The rows of a group lie close to one hidden flat surface of 9 dimensions, which passes through zero. Surfaces can cross.
In the rows, 128 means zero.
Known rows, each followed by its group:
[124 130 106  89 119 150 116 149  95 132 135 122 106 151 109 118 199  50] => Favez
[116 127 134 142 117 158 102 111 148 102 148 108 141 181 128  74 134  71] => Favez
[ 88 119 142 106 110 115 145 134 111 113 137 117 121 137  74 119 110 155] => Gedes
[139  89 106 146 119 186 153 199 152 114  83 106 102 169 114 117 103 116] => foveb
[169 105 104 113 131 118 125  81 101 134 171 119 124 139  71 138 123 147] => Gedes
[165 115 126 142 125 141 118 106 143 135 129 145 125 127 144 128 118 118] => Gedes
[104 122 124 132 142 129 121 124 149 141 101  85 115 162 124  83 110 143] => Favez
[159 135 122 143 145 144 128 149 138 158 122 139 112 142 138 140 134 160] => nokan
[124 157 101 131 159 151 122 176 141 154 122 111 102 120 162 148 159 157] => Favez
[170 132 128 124 138 122 148 159  92 138 134 154 133 121 117 170 141 133] => Favez
[118 115 117 107 135 145 116 126 144 120 132  69 127 151 142 124  96  93] => foveb
[117 109  86 120 127 153 103 142  76 129 103 117  94 192  62 133 159  75] => Favez
[ 86 126  99 140 135 156  89 134 113 160 119  94 128 180 118 124 126  81] => Favez
[164 107 166 111 129 110 151 137 124 179  93 135 139 156 145 116  86 115] => Favez
[128 111 168  78  92  97 143  87 127 121 181 139 132  88 105 123 113 144] => nokan
[120 139 164 123 115 116 122 123  89  88 110 146 138 126 138 167 124  69] => Gedes
[125 124 103 127 132 124 131 124 146 106 109 124 108  86 151 143 141 148] => Favez
[131 124  94 118 140 143 123 138 111 112 158  92 130 123 107 163 128 123] => foveb
[151 119 157  73 138  95 158 125 146 122 139  88 134  93 160 146  90 150] => nokan
[ 85  86 130  85 103 107 139 124 105  62  70  61 114 136 109 140  81  61] => nokan
[147 140  84 116 173  97 125 100 108 130 201  51 189 123 117 173 107 133] => foveb
[102 107  97 115 101 126 110  95 130  92 113 132 102  79 145 147 151  89] => Favez
[118 152 160 131 112 162 116 163 138 136 172 144 121 159 119 109 149 142] => Favez
[135  99 127 138  96 150 110  87 131 118 145 150 123 141  99 124 116 102] => Gedes
[101 146 114 166 143 154 121 162 156 145 102 123 136 141 166 108 137 123] => Gedes
[106 122 109 132 135 109 132 121 108 126 117 112 140 134 110 124 127 108] => nokan
[113 134  85 111 150 161  98 156 146 114 107  59  94 128 172 167 132 118] => foveb
[105 155  73 149 154 123  98  90 144 123 163 107 133 101 139 119 172 151] => Gedes
[115 126 158  81 105 116 126 108 132 126 150 116 143 109 151 125 126  90] => nokan
[128 130 114 105 131 126 111 115 113 121 154 116 124 120 121 160 143 114] => foveb
[129 128 110 139 136 138 125 132 126 154 132 118 155 146 132 112 129 105] => Gedes
[124 125  97 146 140 142 145 159 141 123 125  98 141 133 125 127 121 127] => foveb
[143 144 139  68 137 138 129 163 137 143 142 116  64  94 153 173 144 189] => foveb
[107 139 145 115 112 146 113 140 114 108 128 124 120 162 114 113 149  86] => nokan
[103 149 116 126 138 115 120 127 130 106 125 115 119 108 137 135 150 144] => Gedes
[144 110 171  74  95 106 152 118 123 123 136 140 119 112 124 117 123 113] => nokan
[161  96 120 137 129 146 116 112 117 116 138  92 143 168 110 151  71  93] => foveb
[136 124 123 109 129 130 132 147 118 140 118 135 103 133 123 127 149 128] => foveb
[171 118 169  93 100 135 119 113  97 120 162 157 133 160 112 117 147  57] => nokan
[151 146 203 157 111 125 128 129 153 107 121 175 140 107 175 157  78 155] => Gedes
[182 111 151  76 127 112 148 117 145 156 125 113 154 114 197 116 120  60] => foveb
[164 136 149 110 140 134 129 137 126  81 145  96 117 148 122 146 105 143] => nokan
[147  99 109  85 149 124 122 137  91 161 105  77  95 170 103 161  97 123] => nokan
[179 119 148  81 123 124 134 119 122 138 132 160  85 110 130 141 149 144] => Gedes

New rows. What belongs after each?
[110 107  80 172  99 163 138 158  97  83 133 166 151 119  76 134 166  71] => foveb
[155 137 115 127 152 130 126 145 141 137 129 110 150 129 173 125 144  96] => Favez
[158 133 137 149 164 120 138 158 144 174  44 125 100 188 150  92 114 151] => foveb
[141 152 163 144 131 146 133 165 113 147 166 153 133 173  86 126 122 176] => Favez
[ 96 116 109 163 125 111 122  81 146 101 107 132 132  60 154 174  80 163] => Favez
[102 120 142 144  89 158  88  78 120 113 177 161 109 152  70 120 120 133] => Gedes
[102 107  96 142 134 115 147 112 151 107 130  90 142 107 110 111 101 157] => Gedes
[ 86 132 115 159 122 135 113 109 161  91 131 123 120  98 134 121 117 159] => Gedes
[102 160  95 159 157 128  98 120 126 124 146 110 132 136 117 132 147 161] => Gedes
[123 112 141 128 120 149 150 205 103 127  40 114 120 178 135 132 108  51] => Gedes
[127 121 106 133 133 144 125 141 122 112 153  97 127 141  86 148 102 158] => foveb
[194 161 175 151 128 169 118 159 168 101 148 168 121 135 191 134 142 124] => nokan
[130 169 126 153 153 138 121 161 144 153 139 138 131 143 148 111 157 162] => nokan
[159 118 145 143 103 162 114 122 161  64 121 154 101 126 151 122 145  96] => Favez
[115 120 131 120 109 135 132 137 113 106 131 164  91  99  94 157 142 163] => Favez
[134 122 126 159 124 146 137 150 180 108  68 130 130 101 205 128 112 103] => Gedes
[ 97 140 132 108 135 139 123 168 135 154  93 110  93 141 139 120 144 139] => nokan
[ 99 144 133 138 123 125 123 126 148  95 121 130 114  99 147 139 124 158] => Gedes
[129 146 102 103 144 139 121 169 127 140 132 118 118 112 159 138 182 105] => Favez
[145 139 143 135 135 100 137 105 118 137 145 153 157 109 130 132 128 147] => foveb
[132 131 123 153 132 146 113 127 138 112 120 122 119 153 124 122 117 123] => Favez
[152 121 109 147 146 150 118 136 123 100 112 107 113 159 121 158 107 124] => nokan
[119 145 148 107 133 114 111 106 132 142 128 122 113 121 145 124 137 140] => foveb
[129 164 154 127 157  85 110  81 131 148 136 138 136 109 163 134 123 168] => foveb
[102 132 200  79 105 123 164 199  82 140 105 138 103 171  72 127 108 145] => Gedes
[161 153 127 135 162  90 163 144  88 141 174 144 172 119  89 152 134 175] => Favez
[ 86 126 136  65 116 112 150 154 106 146 140 112 102 129  84 104 158 142] => Gedes
[130 134 144 138 136 112 126 112 129 157 155 118 194 136 156 112 107  81] => Favez
[109 139 123 136 122 134 114 127 125 117 135 120 137 135 132 123 138 106] => nokan
[141 129 131 113 110 118 123 105  91 115 174 149 142 104 102 158 146 108] => foveb
[151  61 108 142  84 186 125  99 181 158 136 148  95 152  93  72  97 139] => Gedes
[107 109 146 109 108 152  53  52 111 111 136  89  93 181 109 149  75  89] => foveb
[ 47 136 145 111  92 130 124 123 132 132 138 153 105 110 100  85 156 152] => nokan
[122 109  97 116 127 128 120 121  88 122 118 122 124 142  89 137 151  89] => Favez
[137 121 138 104 117 139 122 135 133 126 115 128 100 132 146 130 137 112] => foveb
[126 133 153 138 118 136 124 116 162 109 129 128 121 147 133  93 112 138] => Favez
[100 157 150  90 108 145 122 134 157  89 193 126 113 143 110  43 202 125] => Favez
[133 130 128 151 133 132 125 142 124 129 107 140 107 142 110 132 119 161] => foveb
[137 142 114 194 148 165  94 134 134 116 128 114 141 181 129 138 104 121] => Favez
[186 116 168 127 115 109 154 118 112 138 138 164 161 126 130 134  99 101] => Favez
[109 158 132 173 149  85 155 125 147 147 126 152 174 113 132  78 133 183] => foveb
[177 116  91 171 160 122 123 110 128  98 110  99 164 164 134 132 116  76] => Favez
[198 105 130 146 149 132 148 149 119 116  80 123 106 153 118 171  79 152] => Gedes
[162  96  86 141 135 143 113 127  82 130  75 109 124 177 109 160 123  43] => Favez
[160 112 131 140 106 133 119  85 113 150 179 188 141 122  88 118 145 129] => nokan
[152 125 142 110 128 101 119  90  92 146 142 136 145 154 109 122 134  84] => foveb
[103 112 169 124 100 142 122  98 169 116 150  99 128 139 129 100  58 146] => foveb
[ 73 165 122 123 158 109 145 171 137 161 110 108 115 131 123  95 155 198] => nokan
[133 129 141 101 125 131 124 124 140 130 137 122 111 107 158 139 130 129] => foveb
[169 124 101 141 147 140 127 152 125 142  80 118 119 134 169 164 123 104] => Favez
[138 158 189 157 122 148  97 132 117 144 151 179 135 164 136 149 118 132] => Gedes
[117 117  96 156 139 125 124 122 108 136 126  94 193 159 124 124 110  43] => Gedes
[145 150 122 163 131 144  98  91 125  98 213 133 156 144 101 130 138 137] => nokan
[105 103 138 122 107 152 108 124 137 150  84 133  90 142 138 132 105 102] => Favez
